The rows are grouped in 3 ways, from coarse to fine. Each group lies inside one group of the grouping before and may be the whole of it. The rows also spread widely along 8 directions, which tell nothing about the answers.
Some rows, each with its group in each grouping after it:
[ 38 -11  11  28   6 -15  12  24   8  16   1  22 -24  23 -18  -7  -1 -28
   3 -18   1  39  23  14  35  -1 -33   1  32  -7  25  41 -12   2  34  24]
Z_767 Z_377 Z_574
[ -8  -3  19  20  39 -34  -3  31  -5  -6  -3  -6  -1  15   2 -10 -20   2
  -1   4 -14  20   9   9 -12  20   7  -6  10 -17  38  23 -13  20  26 -13]
Z_345 Z_216 Z_698
[ 11 -14  -2  13   2  19  -6  23  -5   2   3  10  -6   7  13  -1  24   3
   3 -11  -4  -4  21   4  16  -2  -4  12  -4 -25  41  -6 -19 -14  28  25]
Z_345 Z_800 Z_314
[  3   4   7  33  17 -33  10  27   8   4 -21  26   0   9 -37 -20 -26 -37
  11   1 -11  37  -3  -2  11  15 -19  -2  26 -22  30  61  -2   4  48 -32]
Z_767 Z_997 Z_693
[-11  12  10  23   1  -5  -2 -12  15  -7   0   0   4  48  13 -19  19 -28
   7 -31 -18   8  19   6  20  21   5  -3  16  -1  25 -27 -25   2  42  15]
Z_767 Z_322 Z_230
[  9 -12  -8  31   3   5 -18  27 -18  -3  -6  14   4  -4 -19 -18  -3 -30
  19 -16  -7  -1  -8   2  16   4  -2   3  16 -34  51   7 -19 -17  52 -23]
Z_767 Z_322 Z_259
[ 11   7 -10  13 -22   2  15   7  28  12 -17  28 -15  -1  -9  -5  11 -30
  11 -14  -8  26  12  -5  32  -7 -17   8   8 -20  29  26 -14  -6  44   5]
Z_767 Z_377 Z_361
[  1  -1  17  17  14 -19  -2  -1  16  -5  -1   1 -15  34  17  -7   8 -23
  -1 -17 -13  24  19  11   8  17  10  -5   8   1  30   2 -21  14  31  16]
Z_767 Z_997 Z_699
[  4  10   8   8  27 -16   7  38  -1   5   3   5   3   2 -19 -45  -3  22
 -10   2  -9 -16   3 -17 -11   1  -7  12 -16 -30  28  -6   3 -21  30  -5]
Z_767 Z_322 Z_821
[ 12 -27  25  17  17 -28 -23   4   3   0 -26  17 -23   4  24  11  -8 -31
   5   8 -12  26  10  16   4  10  10  -4  24 -22  57  46 -30  32  14  20]
Z_345 Z_216 Z_228
[ 10  -1  12  25 -17  15  11  14  -2  11  -7  21   4  33  -1  -5  24 -21
   0   0  -3  -6  19   5  42  16 -38  13  16 -12  19  13  -9 -23  36  36]
Z_345 Z_798 Z_943
[-12  -2  24  17  -9 -20 -14 -11   0  -7 -17   1   2  48  28  -1  -5 -49
 -10  -7 -27   1   6  27  12  45  20  -9  32  -7  43   5 -35  13  33  14]
Z_767 Z_322 Z_230
[  8 -17  13  21  -9  -1 -33 -39  30  -3 -32  26 -23   8  35   5  27 -68
  30 -26 -17  25  10   2  22   2  25  -4  17 -16  61   3 -43  22  35  29]
Z_767 Z_997 Z_693
[ 18  -9  20  29  12 -40  -2   3  22   5 -25  28 -24  20 -10  -1 -12 -51
   9  -5  -9  53  10  10  19  10 -13  -7  38 -10  39  61 -16  26  34   3]
Z_767 Z_997 Z_693
[  8  -8  30  38  20 -20   4   0   8   1   5   5 -10  61   5   1   6 -28
   9 -21  -9  36  34  21  31  22 -28  -9  38  11  21  20 -16  20  29  34]
Z_345 Z_216 Z_698
[-13  43  10  -8  12 -30  46  23  39   8 -14   5  -7  14   2 -20   4  30
 -29  21 -11  22  24 -20   1   7 -19  15 -24  -8  -3  22  13   0  18   7]
Z_345 Z_798 Z_943
[-10   8  -8  20 -25  16  -1 -12  22   0 -32  25  -1  -1  16   5  27 -40
  24 -11 -12  17   7  -9  31   1  -4   9   6 -25  38  13 -23  -4  44   5]
Z_345 Z_798 Z_943
[ 11   1  24  31  24 -28  -5  -5  19   3  -3  12  -9  38 -10 -31   2 -27
  11 -23 -13  25  13  -4  16  10 -18  -2  24  -5  29   9 -10   9  33  18]
Z_767 Z_322 Z_259
[  4   6   4  25 -16  -1  18  21  -3   5   4   7   4  44  -8  -4   1 -29
  -7 -18 -13  17  21  22  33  29 -16  -1  27  -3  17  12 -17  -9  49   8]
Z_767 Z_377 Z_574
[-10  16  16  -1 -16  -6  28   5  19   6   0   1  -7  47  29  12  20   0
 -22   6 -13  12  41  16  26  20 -10   7   2   6   8  -2 -17   5  21  43]
Z_345 Z_216 Z_228
[ -8  11 -10  15  15   2  11  38 -10  -6  23 -16  10  14  -2 -29   5  19
  -4 -22  -9  -3  14   4  -1  12  17   3 -17 -14  22 -38 -10 -18  47 -16]
Z_767 Z_377 Z_574
[-24  25  11  17  15 -23   8  -2  38  -1 -25  17   6   8  -4 -32  -3  -6
  16   2 -20  24   7 -31   2   6 -13   6  -4 -18  21  19   1  12  33  -7]
Z_345 Z_216 Z_228
[ 29 -16  29  31  47 -40  -4  30   2   6   2  10 -19  19 -23 -32 -22 -10
   3 -13  -4  30   6   4   3   8 -18  -9  26 -11  33  38  -1  12  26   3]
Z_767 Z_377 Z_361
[-11  24  15   7  19  -5  11  17  16   5   3   3  16  13 -11 -62   3  21
  -6  -1 -18 -26   6 -29  -8  17  -7  13 -28 -22  16 -29   8 -28  35   8]
Z_767 Z_377 Z_574

New rows. What belongs after each?
[ 17 -12  19  17  18 -16   4  13  12   1   1   7 -23  33  18   7  11  -5
  -5 -11  -6  34  33  17  17   7  -8   3  16  -3  30  22 -16  18  15  37]
Z_345 Z_800 Z_314
[  6   8  -1  33  23 -18  -7 -10  36  -3  -9  18 -16   8 -15 -31  11 -27
  33 -40 -11  42   8 -21  17 -18  -9   1  10 -12  34   0 -11  14  46  -6]
Z_767 Z_322 Z_259
[-25  24 -18  28 -25  23  11  -5  14  -9  -1   7  19  31  -1 -12  30 -34
  21 -34 -15  10  16  -4  32  17   5   2   2  -7  19 -34 -21 -20  67 -11]
Z_767 Z_997 Z_693
[ 17  11 -12   2   6  -3  23  36  18  13   4  13 -20 -18 -17 -21   9  18
  -2  -9  -1  16  16 -13  11 -22 -12  11 -20 -25  22   7   0 -14  32   0]
Z_767 Z_377 Z_361
[-20  30 -10  16   9 -13  15  31   6  -5  -4   3  19   2 -29 -44 -12   5
   1  -2 -17  -2  -6 -22  -4  13  -4  10 -13 -30  22  -5   5 -21  51 -40]
Z_767 Z_322 Z_259
[ 17   6   5  30  17 -15  11  14  16   6   7  11 -11  27 -21 -23   8 -15
  10 -29  -3  31  18  -3  24  -6 -26   3  17  -4  20   7  -6   0  40   6]
Z_767 Z_322 Z_259
[ 11 -18  20  34  -3   3 -21 -17   6  -2  -7  15  -8  43  15  -2  22 -56
  18 -28 -10  14  17  17  33  23   1  -7  32  -3  42  -2 -33   4  42  30]
Z_767 Z_997 Z_693
[ -7   4 -25  24 -12   2  23  57 -17   2  -9  17   6 -13 -28  10 -12  -8
   6   7  -1  26   6   8  19  -1 -18   9  13 -33  29  47  -9 -12  51 -42]
Z_345 Z_216 Z_228
[-20   8  30  11 -12 -14   9 -15  15  -5 -14   1   7  71  39   7  10 -27
 -18  -1 -29  10  25  19  21  51   2  -1  22   5  21   6 -22  13  23  41]
Z_345 Z_800 Z_314
[-25  24 -17  10 -12  21  24  15  15  -7   5   0  11  20  11  -5  28  12
   1 -18 -16   7  27  -7  19   6   0  13 -19 -13  14 -29 -12 -15  43   0]
Z_345 Z_800 Z_314
[  4  10  -3  29  24  -8  10  25   4  -9  21  -6  -3  31 -12 -26  13   6
   7 -38  -3  19  21   0  13  -3  -4   0   4  -2  20 -27 -10  -4  46  -5]
Z_767 Z_322 Z_821
[-30  26 -14  16  17 -14  20  46  -8 -13  -6 -10  20  -3 -10 -18 -17  17
  -4   5 -12  16  -4  -6 -10  18  13   5 -12 -24  22   8  -2  -6  48 -56]
Z_345 Z_798 Z_943
[-18  27 -24  30 -16  22  35  29  -2  -4  11  -3  17  31 -10   1  25  -3
   7 -25  -2  22  23   7  38   9 -19   8   6  -2   3 -14  -9 -22  60 -19]
Z_345 Z_798 Z_943
[-32   9   1  13 -32   8  11  17 -16  -7 -11   0  24  39  19  14   3 -26
 -10   9 -21  -8  14  27  23  46   5   2  18 -14  28   5 -25  -9  44  -1]
Z_345 Z_216 Z_228
[ -8  19 -21  28 -17   6  15   7  15  -4   3   8   0  29  -8  -5  21 -29
  17 -38  -9  31  21   8  38   0  -5   2  18  -5  21 -13 -22  -5  59 -13]
Z_767 Z_322 Z_230
[ -6   2  -6  44 -17   0   7   6  -2  -9   3   4   5  51  -8   7   3 -56
  20 -43 -14  42  14  28  43  30  -5 -13  47   6  25   9 -27   5  67 -17]
Z_767 Z_377 Z_361
[ 21   4  30  14  14 -30  17   8  24  13  -7  20 -20  36  -5 -15   5 -16
 -12   2  -8  23  26   2  20  12 -25   4  13   0  18  29  -3   5  23  38]
Z_767 Z_997 Z_693
[ 28 -31  26  36  12 -10 -33 -15  -2  -2  -1   8 -21  45  16   3  14 -54
  18 -38  -8  25  19  28  31  14   3 -10  44  -2  54   0 -40  19  35  35]
Z_767 Z_322 Z_259
[  1   4  37  12  26 -33 -11  -2  20   5 -20  16  -4  19   2 -41 -11 -17
  -5  13 -22  -5   1 -15  -9  24  -4   4  -4 -20  34  19  -3   0  20  18]
Z_767 Z_997 Z_699
[ -7  30  28   2   5 -34  23  -1  33   8 -14  11   0  42   0 -36  -1  -6
 -20   6 -24   2  19 -10   9  22 -21   7   2  -6   6   9   0  -1  25  27]
Z_767 Z_322 Z_230
[ 23  -3  61  18  53 -53  -5   2  18  10   0   8 -14  50  -9 -53 -12   0
 -16   1 -14   2  15  -9  -3  22 -27   1  14   1  20  14   5   9   7  49]
Z_767 Z_322 Z_259
[ 26 -27  43  34  36 -18 -23   1   3   9  -6  21 -15  29   2 -25   6 -18
  17  -7  -4   9  18  -2  16   8 -29   2  25 -12  40  24 -12   9  15  48]
Z_345 Z_216 Z_228
[-34  32   6   2 -11  -9   7 -10  24  -8 -18   2  16  21  14 -33   6 -13
  -5  -4 -34 -12   2 -18  -1  25  18   7 -15 -19  27 -29 -13  -7  43  -6]
Z_767 Z_322 Z_259
[-38  41 -11  27 -29   8  29   1  20  -6 -18   8  27  34  -2  -8  15 -26
  10 -11 -18  19  10  -9  33  27 -15   5   9  -7   7   2  -7 -14  61 -20]
Z_345 Z_798 Z_943
[-36  29  -1  20 -14   5  16  -5  26  -4 -14   9  18  26   5 -17  17 -11
  15  -7 -21   9  15 -17  21  17  -7   8  -3 -12  16  -9  -8  -4  47  -1]
Z_345 Z_216 Z_228
[ 10 -10 -16  24 -28  23  10  38 -28   1  17   4  -2  30  -1  22  18 -29
  -5 -17   2   6  21  39  39  15  -3   2  21  -9  27   2 -31 -22  56  -2]
Z_767 Z_997 Z_699
[  1  -6  22  15  -2  -4   0   6   6   6 -16  18   1  29  11  -6   6 -17
  -5   5 -18   2  15   5  19  25 -17   9  14 -18  33  25 -15  -2  22  32]
Z_345 Z_800 Z_314
[ -8   5  33   3  12 -29 -10 -35  43  -3 -20  -1 -17  34  41 -19   8 -24
  -4 -16 -30  18  16  -1   0  25  27  -8   2  -2  35 -12 -24  30  18  34]
Z_767 Z_377 Z_361
[ -7  17  -8  42  16  -9  16  25  15   0 -15  18   7   2 -34 -24  -2 -16
  28 -16  -4  42   0 -21  19  -4 -29   6  15 -19  20  35   5  -5  54 -36]
Z_345 Z_798 Z_943
[  2  -1   2  27   4 -30   3  21  -1  -4 -15  12  -5  20 -11  -2 -21 -43
   3 -10 -14  36   2  21  16  19   0  -7  39 -17  39  44 -23  14  46 -26]
Z_767 Z_322 Z_230
[ -6  -5  15  18  19 -26 -18 -17  32  -5 -33  16 -19  -2  26  -4   0 -28
  23  -6 -17  38  11  -9  -1  -1  16  -2   8 -18  52  26 -25  37  23   7]
Z_345 Z_216 Z_228
[ -7   6  20  36  26 -25  -3   7   9  -5  -1   4   7  44 -12 -33  -5 -25
  10 -19 -15  19   8  -3   7  28  -2  -6  18  -2  24   3  -6   3  45  -5]
Z_767 Z_997 Z_693
[ -1  22 -30   5 -25  14  46  49  -2   6   6   2  -4   6  -4  21  20  14
 -15   0   5  24  28  13  31  -5 -15  15  -7 -12   7  12 -10 -20  43 -10]
Z_345 Z_798 Z_943
[ 18 -24  38  22   9 -13 -22 -10  -1   2  -3   8 -12  51  26  -2  13 -44
  -5 -14 -13   1  22  26  20  32   6  -7  28   0  43   0 -32   9  24  51]
Z_767 Z_997 Z_693
[-18  31 -12  14 -38  21  25  -5  25   4  -8  19  10  28  -2 -11  32 -27
   5 -13 -16   4  19  -9  39  13 -22  13  -5 -10   8 -10 -11 -25  57   9]
Z_767 Z_997 Z_699
[ 17   8   5  13   4 -11  26  50  -6  15   4  16  -2  11 -32 -23  -6   5
 -17  15   0  -1  11   1  16   7 -34  14   1 -20  13  34   5 -30  36   0]
Z_767 Z_997 Z_699
[ -1  27  -5  12   5 -23  40  39   5   2  17  -4  -2  35 -20 -14  -3   8
 -20 -11  -8  26  25  10  18  11 -17   4   8   0   3   5  -2  -7  43 -12]
Z_767 Z_322 Z_259
[-11  26 -13   7 -10  22  26  17  16   3   4   1   5  10   8 -12  36  22
  -3  -8  -3  -3  26 -13  21  -5 -10  19 -28 -13   9 -30  -5 -26  39  11]
Z_345 Z_798 Z_943
[-21  11   3   9 -17 -11  23  14   7  -7 -10  -1   1  43  24  23   2 -18
 -17  -1 -23  29  26  25  20  35   7  -1  17  -3  24  20 -23  13  33   4]
Z_345 Z_800 Z_314
[-16  12   3  21 -12   7 -13 -23  22  -7 -15  10   8  29  15 -23  22 -39
  20 -28 -23  -2   7  -7  19  16   9   3   8 -15  36 -29 -26  -6  48  10]
Z_767 Z_322 Z_230
[  8  -6   2  33   6  15 -11  16  -7   2  10   7   8  20 -10 -32  14 -16
  18 -31  -8  -6   8  -2  21   9  -7   2   5 -19  34 -23 -15 -22  49   6]
Z_767 Z_377 Z_574
[  5  -1  -1  33  41 -12   2  53 -21  -8  24  -9  10  17 -31 -37  -8  10
   6 -20   1   8   8   3  -4  11   1  -2   1 -13  24 -11  -1 -16  49 -33]
Z_767 Z_997 Z_693
[ -3  18 -19   2 -14 -10  27  23  10  -8  10 -10 -16  25  16  17  12  -5
 -17 -19  -9  33  30  27  18   3  20  -1   4  -1  21  -8 -29   8  40  -9]
Z_767 Z_322 Z_230
[ -4  15 -12  10   7   0  22  39  11   6  -6  18   0 -15 -19 -20   5  19
   6   6  -3  11  15 -19   9 -14 -23  18 -16 -28  20  17   3 -16  37 -12]
Z_345 Z_216 Z_228
[ 14  -6  -7  36  39   4  -1  52 -18  -2  28  -3   6   3 -38 -44  -4  19
  16 -31   5   2   5  -5   6  -3 -10   2  -2 -20  23 -18   3 -25  50 -26]
Z_767 Z_377 Z_361
[-17  22   7  10   1  -2  13  27  -3   2   0  -1  25  18 -12 -47  -7   7
 -11   1 -21 -27   1 -12  -2  31  -3   8 -16 -25  19 -17   1 -31  45  -8]
Z_767 Z_377 Z_574
[  7   1  24  17 -13 -21  -9 -26  32   8 -34  31 -12  25   7 -12   6 -58
   8  -3 -23  14   4  -5  24  15 -15   5  24 -19  44  29 -20   8  30  30]
Z_767 Z_322 Z_259
[  2   1  11  15  -3 -25  12  -8  23  -5 -16   1 -30  36  41  37  14 -33
  -4 -16 -11  62  31  32  26  11  16 -10  28  10  30  29 -34  41  25  19]
Z_345 Z_798 Z_943
[ 10   1  22  16  27 -34   1  -8  31  -3  -1  -2 -27  35  22 -12   4 -17
   2 -30 -15  45  26   8   8   9  15 -11  12   6  31  -2 -21  31  25  23]
Z_767 Z_377 Z_574
[ -5  22  -8  21  -1   6  28  18  15   3   5   3  -2  28  -2  -5  25   5
   3 -19   0  29  28  -3  30   0 -21   9   1   0   6  -4  -6  -7  42   6]
Z_345 Z_798 Z_943
[-13  10   6  16   0  21   7  17   0   5   8   7  18  21   0 -31  28  15
   7  -2  -9 -29  20 -14  18  10 -20  16 -18 -18  18 -32  -5 -31  37  25]
Z_345 Z_216 Z_228
[ 14 -14 -11  15  -6   8 -13   0  14  -2 -10  14 -26  -6  21  11  30 -31
  18 -27  -3  28  20  10  20 -14  24   1  -1 -18  51  -8 -39   8  42  10]
Z_767 Z_997 Z_693
[ -5  -1  25  13  -5 -13  -2   1   1  -1 -20   3  -2  36  31  10   7 -28
 -11   8 -16   9  15  19  15  34   6  -2  18  -8  34  19 -25   9  24  24]
Z_345 Z_798 Z_943
[-12  17  17  10 -28 -11  22  -2  14   3 -10   8   2  57  17   6   8 -39
 -21   5 -23   9  21  21  30  43  -7   0  19   3  14  16 -19  -4  39  22]
Z_767 Z_997 Z_699
[  1  -6  13  26  11  -1 -19  -1  10  -1  -9  17   1  10   0 -32  10 -26
  19 -14 -15  -2   1 -13   8  11   0   3   0 -22  40  -3 -14  -9  40   7]
Z_767 Z_997 Z_699
[-17  -2  -5  15 -28  30 -16  -9   7   0 -25  22  10  -4  21  -4  30 -27
  24  -4 -15 -18   7 -10  22   9   4  12  -7 -33  46 -13 -28 -15  43  15]
Z_345 Z_216 Z_228
[ -9  16 -14  21 -24  10  26  38 -13   1   7   7  12  28 -17   0   3 -21
  -7  -4  -9   6  13  18  29  22 -14   6   9 -12  14  12 -12 -26  59 -20]
Z_767 Z_997 Z_699
[ -3   3  11   9 -33   4  13 -10  20  10 -24  25  -9  29  21  15  21 -35
   0   5 -13  13  26  10  39  13 -21   8  16 -11  28  26 -25   3  28  42]
Z_345 Z_216 Z_228
[  2  -3  34   7  18 -15 -15 -25  40   7 -25  19 -20   8  30 -19  19 -13
  13  -1 -19   7  20 -20   3  -1  -5   7  -8 -19  42   3 -15  17  12  50]
Z_345 Z_216 Z_698
[ -5  12   5  -3   4  -4  16  16  18   4  -4   6 -10   2  17  -5  18  18
  -8   7 -10   2  28  -7   5  -5  -3  13 -21 -18  25  -5  -9  -1  20  24]
Z_345 Z_216 Z_698
[-16  31  18   9 -10  -4  23 -28  45   0 -13   4  -5  51  35  -3  36 -11
  -4 -13 -17  23  36  -7  29  18  -7   7  -3  12   5 -20 -13   8  26  43]
Z_345 Z_798 Z_943
[-27  27  13  20 -17  -8  10 -22  28  -5 -12   1  11  53  21 -17   9 -37
   4 -24 -31  15  16   2  23  42   9  -4  14   2  19 -19 -20   5  49  13]
Z_767 Z_377 Z_574
[-15  19 -16  15 -16  10   4   6  13  -2 -14  15  10   0  -7 -24  13 -21
  15 -15 -17  -3   1 -14  16   2   2  11  -4 -30  32 -12 -16 -19  53 -18]
Z_767 Z_322 Z_230
[-14   3  -6  17 -22   4   5  -5  18  -6 -17  11  -8  25  30  26  20 -34
  10 -19 -18  35  23  16  29  13  10   0  19 -11  35  13 -31  16  39   8]
Z_345 Z_800 Z_314
[ 11  -1   3  30  21  -3  -4  18  13   6 -19  26  -5 -13 -21 -25   7 -10
  25  -7   2  20   1 -26  15 -14 -28  11   2 -29  36  30   0  -7  35  -4]
Z_345 Z_798 Z_943
[ -1   4  15  25 -22  -4  -2  -8  11   8 -24  25   9  31  -8 -17   4 -56
   7  -5 -20   0   2   1  34  25 -24   5  30 -20  34  23 -17 -11  45  14]
Z_767 Z_322 Z_259
[-15  19   7  33   3 -11   3 -26  40  -7 -12  11  -4  41   7 -18  20 -41
  26 -37 -19  40  20 -10  25  14   3  -5  13   4  19 -14 -18  13  50   6]
Z_767 Z_997 Z_693
[ 26 -25  16  25  33 -20 -12  37 -15   2 -10  10 -16  -5  -2  -5  -8  -6
   1   4   4  20   5  10   2  -1  -8   3  14 -25  46  42 -13   5  20   1]
Z_345 Z_798 Z_943
[ 20   0   9  -2  -4 -11   1  -5  32  11 -16  21 -31   4  19  -5  19 -17
  -5  -7  -9  15  22  -2  17 -13  -2   8  -1 -18  36   8 -24   9  19  38]
Z_767 Z_322 Z_230
[ 40 -21  27  18  20  -8 -27 -24  33  12 -14  32 -34   2   6 -28  27 -27
  24 -24  -3  10  16 -19  19 -25 -18   8   7 -21  50  -1 -19   6  17  58]
Z_767 Z_322 Z_259
[  3   0  15  31   6 -37   0  -6  17  -6 -12   7 -16  45   5   3  -8 -51
   5 -26 -18  52  15  22  24  22   2 -13  45   5  34  28 -27  32  41   1]
Z_767 Z_322 Z_259
[ 25 -14   5  13  24 -10 -11  10  18   2  -1  12 -30  -4   9 -10  17  -8
  10 -19   0  24  21  -3   5 -18  13   2  -8 -16  43  -4 -21   8  25  19]
Z_767 Z_997 Z_693
[  6   9  21  21 -24   1  14 -15  21  12  -6  16  -3  60   8  -9  21 -43
   1 -22 -15  12  28  12  47  29 -27   2  27   5  13   0 -19  -6  40  48]
Z_767 Z_377 Z_574
[-18  20 -17  19 -35  30  16  16   2   4 -18  20  21   1  -5  -5  23 -18
  10   0  -8  -9   4  -9  33  10 -19  17  -3 -29  25   4 -11 -33  55  -8]
Z_345 Z_798 Z_943
[-23  11  -6  16  -4  15   2  27   0   2 -24  23  31 -16 -20 -35  -3   1
  12  14 -24 -23 -13 -31   2  15 -14  21 -15 -52  36  14   3 -33  44 -23]
Z_345 Z_800 Z_314
[  6  -5  35  33  27 -27 -15   0   9   1 -13  18   2  33 -12 -39  -9 -32
  11  -5 -15   7   3  -7   6  26 -13  -3  19 -12  34  18  -6   0  34  13]
Z_767 Z_997 Z_693
[ 10   6  38   2  21 -33  17  14  24  18 -19  21 -13  15  -1 -22  -6   7
 -16  29 -13   6  20 -12   4  11 -36  12  -1 -18  20  44   3   6   6  42]
Z_345 Z_216 Z_698
[  3  24  -7  14  10   2  18  13  29   6   6  12  -3   8 -21 -43  20  12
   9 -22  -5   6  18 -29  17 -18 -24  16 -20 -16  12 -26   4 -20  41   6]
Z_767 Z_322 Z_259
[ -3  -6 -21  39 -29  22   5  11  -2  -2 -12  23   0  21  -6  23  16 -48
  28 -28  -9  38  16  17  47   9 -15   3  35 -17  36  28 -28  -4  57  -9]
Z_345 Z_800 Z_314
[ 13  -7  -3  16  -2  17   4  30 -17  -1  28 -11  -3  29   9  -7  20   0
  -3 -29  -4  -5  26  23  23  12   8   3   2  -6  28 -36 -25 -18  42  16]
Z_767 Z_377 Z_574
[  0  31  -3  10   0 -20  37  14  29   4   8   1 -13  30  -7 -13  11   1
 -13 -18 -11  35  30   0  22  -1 -16   5   1   2   6  -2  -6   2  37   6]
Z_767 Z_322 Z_259
